There are 4 ways to turn a row about zero (a turn may also mirror it). The second row of each pair is the first, turned, with some noise. The first 36 pairs use one turn. New pairs use 2 turns, one after the other, and a turn may come again.
In the rows, 128 means zero.
Some pairs, each with its turns in order after it:
101,112,136,91,121,136,96,131
149,118,128,122,109,80,128,146 -> Bim

122,115,151,159,134,117,106,161
152,120,132,142,140,127,138,177 -> Nekap

95,127,155,159,111,122,132,116
157,153,117,156,125,97,139,141 -> fibe

119,93,139,169,141,130,99,107
180,143,156,152,121,143,122,121 -> Bim

163,114,146,108,134,141,135,165
128,136,125,73,129,124,137,110 -> Bim

137,142,119,148,137,135,149,164
114,118,112,116,124,159,153,110 -> Bim

96,167,125,110,128,125,112,138
122,114,96,138,95,155,128,123 -> Nekap

125,135,112,163,96,151,164,128
129,142,158,156,121,124,81,115 -> Nekap

144,120,112,127,134,119,126,164
131,115,103,134,162,120,119,141 -> Nekap

124,97,168,131,105,119,103,107
151,158,103,108,120,112,122,169 -> fibe

92,147,156,163,169,143,122,117
165,101,139,153,154,144,161,142 -> Bim

98,146,168,106,162,157,88,115
146,87,129,101,82,151,165,127 -> Nekap

153,156,158,104,115,155,132,125
137,125,130,79,110,141,101,124 -> Nekap

123,159,123,121,130,100,151,111
99,129,124,141,147,137,124,159 -> Bim

94,155,119,88,148,133,91,169
122,135,103,110,99,153,152,67 -> fibe

144,122,155,133,148,128,89,91
146,151,149,100,92,137,136,163 -> fibe

104,169,133,108,99,165,157,117
147,158,146,156,184,121,117,121 -> rado

128,131,125,156,156,160,141,166
146,128,181,104,117,142,139,120 -> rado

133,110,108,89,118,116,156,120
95,116,138,111,116,110,93,133 -> Bim

94,126,126,116,87,115,107,146
130,128,90,140,89,113,120,152 -> Bim

132,113,122,95,152,101,113,149
101,140,117,128,89,147,120,110 -> rado

118,121,130,136,152,125,160,158
101,99,139,140,152,136,127,148 -> Nekap

167,128,92,90,135,90,145,145
107,177,103,133,96,163,134,156 -> rado

129,124,113,113,160,137,145,122
100,155,132,105,133,137,140,117 -> rado

88,166,165,95,87,167,155,140
187,133,78,166,142,163,132,98 -> fibe

106,145,121,132,165,98,88,147
117,148,144,99,99,112,155,90 -> fibe

165,147,90,89,91,100,113,157
90,132,110,108,134,144,63,92 -> fibe

167,159,147,160,135,126,123,148
112,173,161,140,145,152,128,126 -> fibe

98,87,93,168,152,93,143,164
102,88,145,96,116,187,133,148 -> rado

168,126,90,116,87,95,129,125
125,142,92,152,118,143,141,184 -> rado

136,132,144,155,148,151,141,105
136,123,169,121,134,148,132,114 -> Nekap

90,157,134,132,167,126,159,92
119,81,146,155,171,140,138,156 -> Bim

136,168,109,111,131,90,108,120
131,138,155,109,107,126,93,86 -> fibe

106,117,128,161,157,147,156,152
127,118,174,90,137,147,132,121 -> rado

140,130,112,134,121,110,164,88
124,144,94,108,158,125,142,159 -> rado

149,157,165,147,115,107,142,145
131,147,131,113,138,166,106,168 -> Nekap

New pairs, each followed by its turns in order:
126,116,91,152,150,123,135,167
100,131,155,122,123,103,170,144 -> Nekap fibe

91,147,164,109,135,167,126,148
164,157,149,149,173,122,127,148 -> rado Bim

87,130,127,106,141,146,89,160
90,104,117,145,132,124,83,115 -> fibe Bim

151,98,95,150,92,132,132,168
137,109,141,129,136,114,86,190 -> rado Nekap

99,97,103,148,124,160,152,145
157,135,139,134,118,113,76,105 -> Bim Bim

127,106,155,134,96,111,134,93
174,120,94,121,141,141,130,134 -> Bim Nekap

122,157,164,130,146,90,162,102
117,88,147,119,81,138,96,128 -> Nekap Nekap

99,138,95,95,165,127,170,150
125,114,155,180,100,99,161,121 -> Nekap Nekap

125,108,94,90,138,103,128,152
124,120,126,165,154,142,80,136 -> Bim rado

167,93,155,140,90,104,129,93
160,156,154,114,145,159,113,78 -> Nekap fibe

131,153,122,113,160,97,144,131
118,89,138,148,110,123,129,100 -> Nekap Nekap

142,117,90,136,162,92,127,92
142,117,162,123,92,159,133,170 -> Bim Nekap

157,165,162,169,126,108,130,143
138,119,130,111,116,196,124,136 -> fibe Nekap

107,130,143,145,118,161,150,117
143,134,156,107,138,133,140,150 -> rado Bim

93,103,147,122,169,96,101,89
157,158,96,75,132,167,150,127 -> Bim Bim

159,119,118,120,155,114,164,88
115,143,116,104,165,117,122,84 -> Nekap rado

150,148,115,162,167,147,166,120
114,109,138,102,127,82,132,82 -> Nekap rado

90,125,97,150,151,143,166,90
178,114,130,154,160,153,99,142 -> Nekap Bim

122,106,91,129,88,150,89,113
131,134,95,154,67,125,114,122 -> fibe Bim

126,162,137,160,129,87,113,121
168,136,167,114,134,143,147,122 -> Bim rado

168,125,92,97,119,167,117,133
115,133,143,161,136,120,101,181 -> Bim Bim

157,97,112,126,153,107,169,95
132,140,111,74,148,127,168,139 -> fibe fibe

163,161,102,110,128,104,141,125
160,166,142,142,139,152,157,138 -> rado rado

153,105,164,107,155,140,117,127
123,115,84,155,149,142,104,130 -> rado rado

117,127,128,89,138,107,121,110
115,144,129,134,169,144,133,139 -> Nekap rado

156,120,96,104,156,118,99,145
183,140,119,138,152,117,111,108 -> Bim fibe

133,146,145,90,162,130,163,157
139,88,99,99,156,134,151,109 -> Bim fibe

115,148,126,98,97,98,90,102
119,158,104,142,121,135,78,91 -> Nekap Nekap

104,125,127,168,96,146,148,157
156,78,131,134,96,125,114,129 -> Nekap rado

150,101,134,87,92,160,104,127
125,128,122,80,128,119,75,107 -> Nekap fibe

88,109,119,111,87,134,89,106
160,112,163,157,102,175,127,116 -> rado Bim

91,165,150,153,109,117,126,137
165,115,168,158,122,119,129,143 -> Nekap rado

130,120,159,125,154,137,138,91
101,139,88,130,133,145,119,110 -> rado rado

164,144,128,102,147,101,97,100
115,97,136,150,116,107,81,102 -> rado fibe

113,152,98,110,152,112,120,94
112,147,130,113,168,141,169,123 -> rado rado

114,97,137,130,95,157,125,167
134,168,124,110,90,144,129,146 -> Nekap Bim

160,105,160,111,142,104,154,93
140,91,100,86,117,152,154,152 -> Bim Nekap

160,150,106,154,149,120,167,128
119,88,163,138,94,131,142,110 -> Bim Nekap

155,116,111,88,159,94,101,158
137,153,127,156,76,117,82,110 -> rado Nekap

144,100,154,149,137,101,149,149
130,163,154,158,125,97,132,110 -> Bim rado

147,94,144,102,94,154,157,152
87,140,91,174,113,123,140,119 -> Bim rado

131,131,159,156,168,108,104,100
129,86,118,91,118,119,87,141 -> rado fibe

131,96,119,161,118,93,91,93
107,129,121,164,151,65,127,125 -> rado Nekap

169,122,156,140,126,86,147,126
132,137,139,110,144,111,182,154 -> fibe Bim

109,165,97,100,90,165,95,110
105,148,149,171,99,180,118,148 -> Bim Bim

148,162,159,135,135,154,125,108
124,109,177,115,132,132,145,126 -> Bim fibe

124,166,141,145,158,112,146,157
127,90,121,155,154,146,157,119 -> Bim fibe

148,142,89,150,165,91,129,116
120,74,112,149,148,156,106,114 -> rado fibe

155,162,161,123,124,101,88,147
160,181,128,121,137,165,136,127 -> Bim rado

